The same things were measured in two ways. Each way mixes the same 9 hidden numbers, adds some noise and spreads widely along 6 directions of its own, which tell nothing about the thing.
In the rows, 128 means zero.
Some things both ways: the first way, then the second way.
[127 108 120 124  96 113 153 105 149 162 133 152 125 112 126 109 124 116
 114 142 146 119 102]
[133  75  88 128 138 126 145 131 146  82 123 137 100 121 127 109 125  93
 140]

[138 146 169 122 198 135 101 120 103 119 158 147 186 158 112 200 100 101
 130 105 154 120 145]
[143 129 115 112  88  91 125 118 122 186 109 168 152 114  78 146 188 148
 165]

[136 113 138 146 122 138 120 121 158 136 174 169 149 112  84 139  82  91
 122 123 138  97 123]
[124 108 122 129 113 247 108  97 118 132 112 121  52 125 197 130  86  69
 112]

[151 120 142 101 111 140 128 111 150 155 149 161 145 114 125 151 101 109
 114 128 140 116 111]
[136 109 139 103 126 143 153 106 116 118 111 170  92 123 118 109 135  79
 151]

[134  74 142  56 101 174 129 144 138 148 126 130 163 161 118 188 102 116
 160 118 186  74  95]
[134 141 164  85 140 104 143 123  94 134 150 143 105 117 110 101 115 156
 109]

[173 161 184 172 119 138 143 132 143  91  93  72 102 146  67 180 178  98
 106 160 113 103 112]
[118 140 133 123 154 196  84 112  56 153 102 108 111 216 183 145 141  91
 116]

[153 142 151 143 151 137 164 117 148 109 139 177 131 102  92 133 106  96
 121 154 141 128 103]
[146  81  83 110 127  82 148 148 145 153  99 152 128 126  79 111 157 155
 177]

[158 170 189 187 190 124 114 112 156  76  87 147 123  96  85 151 151  71
  77 164 121 152 155]
[122 166  71 128  82 133 159 186  91 172 137 149 142 147 125 169 174 143
 139]

[115 123 143 103 121 101 146  94 127 133  94 139 142 106 129 125 153 114
 123 162 135 126 129]
[107 145  94  99 147  69 175 160  83 136 124 154 125 168 109 141 148 132
 171]

[137 140 155 110 138  99 157 135 135 110 159 172 155 113 107 110 143 103
 140 138 105 123 130]
[124  96  75 105 124 132 181 158 111 162  81 140 179 125  60 106 127 148
  91]

[ 69  26  80  58 135  86 141 124  92 153 108 135 166 182 133 148 106 129
 147 103 161 100 131]
[157  56 146 114 178 181 103  87 128 140 165 107  77 115 134  90  10 149
  74]

[144  53 120 141 130 143 122 147 141 155 156 163 145 156 113 136  53 115
 134 135 159  97  87]
[168 126 136 118 169 142 143 190  88 133 134  93 111 194 141  76 110 158
 111]

[103 142 125 185 137 106 159  77 109 128 143 148 101  95  57 146 154  78
 104 111 124 115 174]
[139 132 131 132 105 165 138 115 167  84 206  87  89  83 157 114  55 102
  50]

[ 84 118  98  86 146 115  94 124 153 132 182 204 187  89 104 116  85  93
 110 107 146 131 162]
[131 187 154 103  71 119 183 145  92 143 146 113 117  95 105 103  91 131
  93]

[111  85 105 130 117 113  96  98 159 159 140 156 164 129 117 141  67  96
  89 127 154 113 120]
[120 143 143  87 142 126 126 118  82 142 137 146 117 115 129 123 138 184
 103]

[119  99 124 101 160 112 149 127 126 136 153 183 140 124 121 143 107 132
 124 113 123 117 122]
[145 128 152 153 115  92 141 127 163 113 158 128 121 102 122 135 120 148
 160]

[168 154 142 190 133 125 153 119 149 118 160 162 102 108  81 145 147 105
  86 143 104 126 116]
[144 148 121 141 102 118 181 175 143 124 114 110 151 159 102 107 155 102
 119]

[166  99 132 101 102  93 210 130  95 200 151 128  93 152 175  83 126 156
 157 134 132 134  65]
[147  96 134 127 133 166 112 149  97 139 118 106 142 119 113  84  93 138
  77]

[ 89 110 119 121 149  97 120  87 108 164 120 126 164 147 141 147 123 120
 118 125 180 127 138]
[137 139  85  88 151 108 213 181  68 143 112 126 114 202  85  95 117 112
 127]

[122 109 126  85  91  99 181 125 123 156 123 132 109 127 135 105 179 127
 136 125 132 119 115]
[127 138 128  93 154 143 204 164  65 143  95 143 130 172  95  92 131 145
 107]

[136 101 144  92 102 165 104 162 200  92 124 146 164 149  74 196 140  82
  97 110 143  81 115]
[114 146 167 115 100 147 112  64 162 121 166 136 127  62 146 151 140 173
  86]

[156 133 163 114 133 103 159 114 121  96  66  93 132 158 107 169 161  94
 112 152 124 124 115]
[135  93 109  99 144  95 108 109 125 155 128 142 161 127  99 133 131 163
 119]

[107  86 145  90 121 134 168 130  99 151 147 138 123 137  98 151 145 115
 173  89 148  77 141]
[147 105 121 128 138 107 182 156 144 101 124 152 112 125 107 106 143 140
 159]

[ 83  51  53  93  92  81 119  97  94 193 164 165 149 117 144  99 104 145
 129 140 132 117 140]
[127 148 184 147 127 148  81 107  96 110 173  99  68 121 183 114  55  72
 110]

[ 81 102 103 115 130 116 136 120 136 143 140 123 141 136  87 151  96 123
 120 101 157  96 121]
[121 102  98 180  59 135 169 168 176  77 146  56 103  54 104  66   4  27
  68]

[ 78 120 134 115 151 117 127 102  87 122 181 162 180 126  68 181 134 105
 164  97 137  76 179]
[117 120 117 117 124  92 160 117 136 132 131 135 124 114  89 124 122 131
 130]

[154 100 153 103 112 159 161 150 109 134 155 154 113 128  99 151 165 112
 166 121 137  94 131]
[160 117 148 122 136 131 119 120 124 134 120 175 110 135 131 124 192 145
 178]

[128  92 154  75 126 131 112 160 152  95 140 163 181 129  95 141 115 104
 151 137 119  87 129]
[100 114 109 132  97 198 133 130  99 175  95 138 116 104 140 134  78 104
 103]

Other things, the second way, with their names:
(992): [134  83 117 107 185  65  91  96 124 125 159 135 187 128  82 144 176 221
  97]
(1219): [116 154 152 138  85 203 161 121 100 115 125 104  85 120 142 103  61  23
  74]
(991): [101 127 107 149  96 158 132 131 118 136 100 151 119 104 137 153 152 112
 147]
(657): [139 111 148 150  78 114  44  97 148 129 148 136 142  31 126 133 171 147
 123]
(536): [118 162 106 111  97 110 206 161 123 102 127 123 149 127 102 115 116 110
  98]
(72): [104 133 104 128  90 140 158 161 115 124 128 145 124  77 128 121 101 115
 106]
(465): [125 115 124 128 110 106 175 113 176 109 136 132 127  92  97 117 128 132
 121]
(59): [147 155 186 103 123 158 116 149  62 148 156 113 113 109 139  82  57 135
  71]
(4): [146 114 142 133 102 173 130 112 156  94 142 118  95 101 152  97  79  67
 107]
(986): [136 108 110 122 138 111 138 122 142 142 135 169  97 141 130 156 151 150
 198]
(1109): [130 127 153 141 106 146 162 107 140 120  98 117  63 151 129  96  79  11
 159]
(592): [133  58 107 130 164  91  61  93 144 151 111 132 123 127 120 139 144 172
 178]
(1317): [151 100  92 115 114  53 196 169 165 116 107 154 172 108  49  97 165 156
 145]
(879): [106 156 140 117  57 168 165 132 128 145 122 152 147  49 114 127 120 130
  75]
(792): [128  89 104 122 172 175 120 120 102 120 123 109  76 190 165 114  64  79
 128]
(871): [121 179 154 107  94  98 145 125  98 112 165 115 130 110 122 115 106 109
  86]
(1288): [135 149 105 109  89 151 142 141 114 154 135 112 135 124 128 117 102 127
  80]
(633): [101 118 128  91 137 213 121 106  33 138 123 155  58 111 156 114  96 118
  93]
(855): [117 132 173 124 192 112 104  70 117 100 158 141  79 152 176 156 140 171
 173]
(1278): [133 148 131 125  87 136 128 123 141 139 112 155 132 128 147 141 172 102
 157]
(1261): [131 137 128 153  94 160 128 152 126 104 218  65 124  83 134 118  61 127
  15]
(1306): [140 117 158  97 167 134 116 111 116 131 158 152 105 125 138 119 129 172
 115]
(712): [127 106 140 121 101 116 136  80 161 115 140 122 102  77 106 110  97 111
 106]
(187): [107 130 133 129  76 166  90 112  89 162 127 161 108  47 132 140 135 143
 116]
(910): [121  97 108 125 137 145 191 166 104 103 104 127 115 109  93  79 108 121
  90]
(1200): [136  93  83 139 166  75 140 158 139  83 129 138 147 146 122 135 176 180
 176]
(282): [125  58  91 143 149 106 121  96 183  93 109 158  92 126 121 148 165 106
 204]
(114): [160  64 133  98 151 169 128  77 148 134  98 203  72 117 129 111 174 111
 176]
(588): [122 119 139 122 125 104 124 123 130 127 105 163 160  87 110 132 185 187
 135]
(223): [160  92  88 121 148 117 163 136 170  96 183 109 104 120 117 114 111 184
 114]
(411): [123 115 133  96 118 142 161 104 137 148 121 169  93  84 125 122  93 144
 139]
(934): [105 141 131 115 122  96 116 119  99 179 114 160 166 114 100 160 178 197
 131]
(483): [123 139 126  79 142 191 164 119  90 120 194 102  73 139 160 107   9 113
  23]
(770): [147 132 140 135 104 143 145 137 159 139 117 140 117 134 151 123 125 114
 163]
(753): [101 146 113 119  75 174 148  92 145 136 121 115 114 109 140 141  97  79
  83]
(846): [121 127 140 113 160 119  94  93  86 136 156 123 146 157 120 154 143 149
 101]
(348): [144 165 195  95 135 136 136 106  91 120 203 124 115  96 129 106  87 171
  55]
(621): [ 97 110  82 121 109 118 130 112 147 102 151 137 127  99 129 152 118 102
 105]
(1104): [148  85 110 147 125 185 171 129 155  94 102 173  87 136 145 115 140  51
 171]
(773): [125  97  84 117 121 168 167 139 140  87 142 113  76 115 150  97  55  70
 100]
(1310): [131 121 133 101 169 146 161  92 122  98 145 154  49 182 165 124  98  73
 163]
(825): [142  72 115 160 146  94 105 134 125 113 117 132 130 142  96 117 158  90
 167]
(280): [125 129 155 114 157 170 156 109  82 107 136 145 122 117 113 111 137 130
  70]
(1149): [136  97 113 129 110 106 164 161 140  82 143 103 144  84  75  64  82  90
  60]
(1057): [124 101 106  84 154 113 204 111 135 135  86 175 130 158  68 111 172 133
 138]
(1077): [130 120 120 116 108 123 100 112 105 148 158 131 106 100 121 129 117 130
 113]
(393): [145 182 130 110 100 127 166 159 126 147  87 132 146 200 146 129 185  97
 159]
(438): [149 129  98 142 100  57 172 169 174  65 149 119 188 123  92 115 180 117
 120]
(725): [113 155 116 107  86  90 165 176 106 139 149 129 169  74  83 112 110 157
  76]
(805): [136 135 138 141 109 104 152 150 133 122 137 121 144 110 104 110 122 134
 119]
(1119): [121 136 110 109 101  68 141 110 138  94 159  90 150 122  94 105  82  68
  72]
(1133): [145 133 101  94 133 157 211 148 149 130 128 130 102 180 143 111  77  99
 126]
(169): [132 145 132 161  70  36 180 143 179  58 178 109 141  72  74 109 130  75
 116]
(561): [162  75 140 118 174 116  80  75 152  89 145 123  86 171 155 112 120  91
 169]
(946): [141  77  99 126 147 139 149 165  97  85 124 153 116 109 107  90 136 100
 126]
(1028): [134 133 138 129 125 192  97 159  79 147 159  93 118 128 170 100  51 123
  55]
(1137): [142 138 110 105  76 132 131 144 102 160 106 134 126 115 110 105 137 109
 124]
(288): [117 124 119  94 141  82 137 138 112 144 119 157 137 116 112 129 151 199
 138]
(150): [121 104 116 124 123 114  98 101 162 165 125 120 127 117 131 137 114 154
 129]
(1079): [101 141 147 116  86 109 127  90 109 131 115 157 109  74 103 129 156 111
 135]
(18): [102 146 102 129 143 126 170 159  97 104 119 109 133 159 138 129 122 137
 114]
(783): [125 121 187 135 113 110  74 115  81 188 146 121 158  48  74 113 100 212
  70]
(993): [114 107 124 109 124 110 110  67 148 117 129 146 118 102 118 141 139 121
 130]
(891): [131  80 100 143 161  82 129 141 160  43 157 116 141 103 129 109 127 129
 123]
(309): [124 138 144 124 133 152  71 142  42 161 200 104 106  93 136 129 108 197
  51]
(113): [136 120 125  98 120 138 100 122  93 184 105 110 123 137 114 102 107 142
 106]
(1177): [147 105  99 135  73 159 130 173 137 135  88 150 142  97 121  96 145  74
 122]
(1265): [133 162 162 140 167  95 107 111 119  53 210  95 116 166 180 147 137 143
 123]
(563): [167  65 127 119 121 179  92  84 157 154 157 154  78  79 135 117  85 125
 126]
(464): [143  90 162 121 169 177  87  66 124 111 135 112 121 153 152 110  94 100
  81]
(1012): [118 117 115 112 126 234 153  82 116 174  70 192  33 173 183 162 133  60
 200]
(570): [118 144 152 100 152  89 132 114  92 113 180 128 130 107 113 125 123 176
  88]
(184): [121 100 134 119 124 158  75  97  89 177 134 170 126  67 127 153 146 190
 124]
(273): [ 93 137 135 125 115 146  98 128  59 167 107 114 144 100 117 128 130 154
  86]
(701): [123 169 102 112 133 109 199 195  95 140  77 143 140 199 129 130 182 149
 174]
(662): [ 91 179 143 143  78 138 158  99 132  97 143  93  94 109 157 136  76  64
 106]
(1113): [138 123  98 105 123 135 171 166 100 171 145 118 126 149 104 113  51 131
  96]
(554): [126  84  88 122  60 140 112 101 164 126  99 167 146  43  97 130 153  91
 125]
(907): [115 132 118 139 108 124  83 120 131 124 132 122 145 117 164 152 142 129
 137]
(9): [135 111 105 120 137 171 143 144 106 112 140 137 111 133 144 124 136 133
 109]
(902): [104 119  57 121 132  17 168 150 169  81 143 105 159 138  88 132 155 136
 136]
(1346): [174  65 137 133 131 162  98  97 142 110  92 164 108 121 130 102 161  94
 171]
(400): [132 160 144  90 100 144 125 140 104 172 148 126 146 103 128 120 105 185
  61]
(1236): [144 165 181 127 103 147 127 111 131 151 123 152 126 123 159 135 137 125
 153]
(199): [147 138 159 114 133 172  76  85 108 155 129 168  94 147 182 157 186 155
 172]
(632): [155 106 131 162 115 125 140 137 172  78 144  85 127 125 129  99  90  82
 103]
(461): [156 152 113 116 131 127 172 178 107 122 127 128  95 179 148 112 142 125
 172]
(940): [142  75  98 109 170 151 164 150 110 100 112 128 111 146 111  91 111 134
 111]
(1198): [152 102 140 127 109 178 134  99 185 132 113 156  90 101 150 118 139 120
 150]
(613): [145  91 145 121 149 133 146 121 147 107 125 150  99 109 123  98 137 140
 131]
(119): [180 133 133 146 122 134 155 185 132  80 184 104  96 122 146  90 110 140
 126]
(808): [ 93  94  81 106 148 131 149  96 155 122 111 123 130 141 128 135 104 125
 100]
(204): [142 127 102 114 117 140 163 147 138  89 135 118 105 149 145 100 117  80
 114]
(708): [137 120 146 129 116 172 148 129 117 154  97 155 136 114 115 119 144 145
 119]
(978): [122  90 118 112 177 123 180 126 102 100 139 155 117 125  83 112 128 152
 104]
(1060): [151 146 119 108  98  99 205 144 175 131 150 162 116 132  96 122 154 120
 146]
(1345): [116 206 174 112 149  41 127 155  44 141 143 140 151 177 121 142 204 183
 167]
(864): [135 143 128 142 138 159 137 146 116 128 127 101 115 179 168 131 113 119
 136]
(1255): [111 127 117 114 115  84 144  99 135 166  96 149  96 151 122 151 117  97
 214]
(357): [152 119 154 142 125 146 114 142 130  53 186  75 112 102 156  75  57  86
  49]
(553): [123 123 111 116  83 148 107 110 137 138 102 122 160 110 119 128 136 101
  91]
(1053): [108 107 125 122 137 154 131 141  73 138 112 130 140  83  94 113 135 188
  74]
(1001): [110 116 157 152 115 132 135 121 115 118 120 145 136  60 109 124 133 157
 119]
(271): [132 162 158 133  86  48 167 144 148 138 174 122 177  70  61 124 124 185
  96]
(776): [134 146 164 129 160 155 125 118  83 152 167 123  89 161 157 135  85 154
 120]
(1099): [131  70  35 137 152 114 134 183 123  99 125 105 126 168 128 119 123 111
 139]
(1220): [130 185 153  91 112  99 184 171  57 186 118 135 165 137  74 104 135 186
  93]
(132): [116 171 139 146 113  97 187 165 129  93 133 107  99 146 141 121  93  90
 152]
(571): [ 94 179 167 137 101 125 118  97 132 121 123 149 118 112 175 171 162 126
 160]
(636): [111 172 149 122  86 104 130 108 128 150 146 133 118 111 133 152 120 124
 142]
(838): [137 109 140 114 200 101 129 105 111  81 159 115  82 186 151 113 114 121
 142]
(895): [148 105 134 137 156 103  76 103 121 115 118 115 137 162 139 129 155 137
 159]
(630): [176 140 157 127 113 106 127 155 129 155 127 160 129 140 135 117 153 130
 188]
(915): [162 163  85 132 109 100 195 218 165  52 145 111 158 178 154 109 175 108
 136]
(1256): [103 139  93  85 114 124 173 128 133 150 127 143 107 116 143 139  76 141
 129]
(859): [108 142 147 158 115  97 131  78 204  85 147 135  64 103 175 159 122  99
 195]
(1204): [ 94 112 116 119 117 103 160 106 145 104 127 128 117  65 104 114  95 140
 103]
(349): [157  77  70 102 114 126 175 175 138 174  56 191 173 122  65 112 210 188
 161]
(41): [130 133 129 126 136 120 152 147 107  96 157 121 123 128 118 112 121 128
  97]
(415): [156 112 114 146 118 125 143 174 117 130 134 120 148 122 104 108 137 140
 123]
(593): [ 94 119 130  97 140  85 120  87 118 171 148 138 106 101 102 147  85 175
 127]
(543): [122  80 125 155 141 157  40  75 163 140 129 134 109  80 171 165 151 194
 158]
(489): [143 107 114 116 115 150 166 129 143 104 142  97 109 107 107  89 100 121
  69]
(755): [136 130 128 112 149  92 135 101 140 116 168 121 122 163 131 137 119 122
 130]
(256): [109 118 148 104 128 173  89  73  78 139 156 134  38  89 151 124  78 113
 100]

Some of these things the first way, each followed by its name:
[151 117 142 119 123 151 121 153 142 110 150 147 124 116  69 152 116  83
 122 116 119 103 143]
(1346)
[135  91 124 109 135 124  98 120 166 131 112 154 189 165 143 183 102 119
  86 150 160 120  90]
(755)
[101  81 134  92 110 140 124 161 155 124 118 108 137 153  90 160 141 124
 133 105 151  73 119]
(1053)
[172  86 141  84 113 115 182 129  84 164 110 129  97 148 156 119 144 120
 152 139 134 136 104]
(630)
[128 140 126 125 135 138 116 110 163 144 124 125 133 134 118 190 132 128
  71 116 155 124 110]
(169)
[187 132 195 127 132 165 194 142 121 113 174 162 152 156  87 180 106 119
 188 145 143  70  65]
(150)
[ 90  78 115  86 100  91 149  84 102 169 124 148 163 134 141 123 138 106
 150 131 165 107 137]
(483)
[108  77 106  89 137 111 131 162 122 132 146 170 139 130 125 104 154 129
 135 128 133 127 141]
(415)
[121 155 149 100 112 126 125 111 144 107  83  69 163 163  98 202 168  96
 101 134 169 108 123]
(1119)
[110 133 137 165 164  81 142  54 110 176 179 182 131  94 119 140  69 126
 101  99 102 122 142]
(978)
[149 135 167 118 151 142 114 142 163  96 131 151 170 136  93 160 108  77
 117 135 151 116 120]
(1288)
[129 104 133 129 112 124 178 157 163  99  77 107  89 144  83 141 189 117
 106 141 135 104  98]
(543)
[143 139 166  94 107 138 172 112 114 154 157 127 148 153 121 174 153 125
 160 113 154  86 101]
(993)
[148  94 138 104  75 134 196 127  95 191 151 106  84 145 126 121 143 132
 172 112 149  87  94]
(357)
[ 92  96  91  77 113 140  89 147 166 108 138 144 182 138  85 183 126 116
  97 121 149  94 132]
(1109)
[109  92 115 158 126  96 114  91 131 173 138 147 134 127 127 124 104 105
  95 121 147 121 139]
(9)
[101  97 110  83 128 103 108 117 132 139 127 144 182 148 136 158 134 119
 111 126 154 119 131]
(636)
[118 105 138 131 120  90 143  74 108 179 126 123 127 122 128 130  89 108
 124 117 136 112 132]
(72)
[121 150 146 185 147  95 155  90 104  93 103 105 111 132  57 182 188  92
  95 137 101 111 160]
(992)
[109  73 118 108 122 129 108 142 171 129 129 155 161 135 104 139  89 107
 111 127 150  98 112]
(940)
[153 177 161 192 130  98 154  93 188 107 133 164 105  62  69 106 108  85
  69 157  76 131 117]
(18)
[119 104 137 118 128 151 120 128 111 109 140 124 160 155  59 203 120  91
 146 118 152  72 142]
(561)
[134  95 144  99 155 133 166 121  89 144  97 114 120 170 125 176 138 111
 141 111 178 117 118]
(563)
[101 131 114  76 128  83 166 104 125 115  95 140 151 117 128 129 170 119
 113 153 135 141 127]
(1255)
[130  48  91  90  91 143  95 129 163 163 135 166 159 149 135 158 100 106
  94 128 169 109 109]
(114)
[136 104 160  69 159 107 177 129  87 131 138 178 160 130 142 115 127 120
 184 142 136 122 120]
(1113)
[135 127 171 114 105 140 183 106 121 144 128 129 122 120  92 139 132  92
 169 123 163  85 114]
(773)
[171 119 144 124 124 132 106 130 150 143 211 214 176 105 120 124  82  99
 126 140 114 119 121]
(1278)
[114  76  98 108 105 106 139 108 155 162 171 209 150 100 130 116  95 143
 113 138 113 107 106]
(855)
[141 107 141 136 128 102 166 127 136 142  99 106 108 156 126 136 146 126
 106 132 136 122  95]
(864)
[181 118 126 126 100  90 154 111 155 166 135 141 127 148 161 131 105 135
  79 150 105 144  64]
(464)
[148 115 164 121 104 110 148 103 158 136 119 117 174 176 125 177 107 107
 119 137 147  88  70]
(808)
[132 131 161 132 131 130 191 116  86 148 154 151  97 104  92 114 150  95
 175 117 144 107 145]
(461)
[124 126 146 139 145 107 120 110 137 148 167 161 150 113 114 133 101 119
 117 118 116 111 133]
(991)
[146  99 145 160 124 128 110 102 179 152 139 148 143 128 101 159  34 104
  89 128 128  93  88]
(891)
[108 128 132 114 109 116 132 110 111 155 134  85 127 152 104 179 156 124
 118  91 142  97 141]
(1219)
[141 111 134 163 132 122 133 103  99 158 192 180 132 113 100 134 115 102
 136 121 125 113 148]
(199)
[122 165 134 174 191  79 157  64  98 141 164 163 116 106  99 159  97 113
  85 101  99 144 153]
(271)
[110 124  96 121 105 111 162 138 115  95 144 159 134 101  66 100 187  90
 140 166 130 120 153]
(113)
[128  63 131 105  94 158 124 136 131 111 120 142 145 143  69 184 133  89
 144 135 143  65 133]
(1306)
[160 140 166 153 106 136 151 124 102 129 161 107 127 155  77 169 162  80
 148 114 135  91 140]
(393)
[132 118 154  90 115 149 170 131 113 109 115 141 123 135  96 176 223  91
 149 118 158 100 149]
(1060)
[146  95 135 120 155 135 133 141 146 123 165 188 180 145 109 149  60 128
 137 154 145 102  80]
(592)
[158 105 127 121 102 120 136 134 180 139 152 175 131 112 118 117  99 109
  92 138 109 120  92]
(588)
[117 134 136 124 162 114 123 118 122 111 143 150 145 114  84 151 118  92
 116 116 119 123 159]
(1220)
[140 196 157 146 119 105 182  99 136 119 177 167 129  85  84 121 182  91
 124 128 109 126 142]
(753)
[123  72 126  94  87 148 162 147 115 140 149 132 126 163  87 166 165  98
 159  92 159  72 129]
(1198)
[174 152 171 171 155 120 147 127 163  86 105 146 104 111  73 133 135  55
  82 142 110 144 134]
(349)
[138 119 143 114  81 103 179 130 116 126 109 112 109 123 107 106 202 106
 146 157 115 111 124]
(907)
[ 93  62  67 100  98  88  79 115 165 184 161 175 164 127 162 118 115 144
  69 115 127 127 127]
(280)
[156 112 153 112 115 117 185 102  77 171 120  99  83 136 119 136  94 110
 154 116 128 112 114]
(59)
[179 145 215  87 130 175 192 168 139  71  63 100  83 125  76 170 202 102
 159 144 128  96 109]
(184)
[132 108 157  90 107 127 166 134 110 135 141 142 108 117 105 134 188 107
 157 106 113  95 151]
(1104)
[131 166 155 175 165 100 126  93 105 101 175 172 148  90  70 157 142 108
 114 142  78 117 171]
(846)
[ 71  78  90 117 130  85 115 113 107 142 113 103 137 160 106 156 148 117
 101 101 140 109 160]
(805)
[117  76  86 163 110 100 123  85 145 180 149 156 123 131 115 143  70 110
  71 117 134 117 113]
(613)
[102  76  85 129 139  85 113 113  90 180 170 163 157 144 158 131 122 170
 120 142 132 126 125]
(825)
[107  83 125  85 121 133 124 148 131 122 156 163 171 143  98 153 139 101
 145 109 147  91 143]
(1317)
[104 121 106 104 133  80 203 124  73 141  91  89  70 139 118 122 200 155
 127 125 113 138 132]
(783)
[124 124 169 150 138 102 188  98  68 164 161 137 130 130 117 103 132 123
 196 137 150  98 125]
(1099)
[140 118 175  83 114 112 177  98 137 139  99 131 156 138 127 140 103  85
 149 131 158 104  92]
(1256)
[126  80 128 122 146 137 151 133 132 173 122 138  98 143 134 127  98 117
 121 101 175 123 105]
(119)
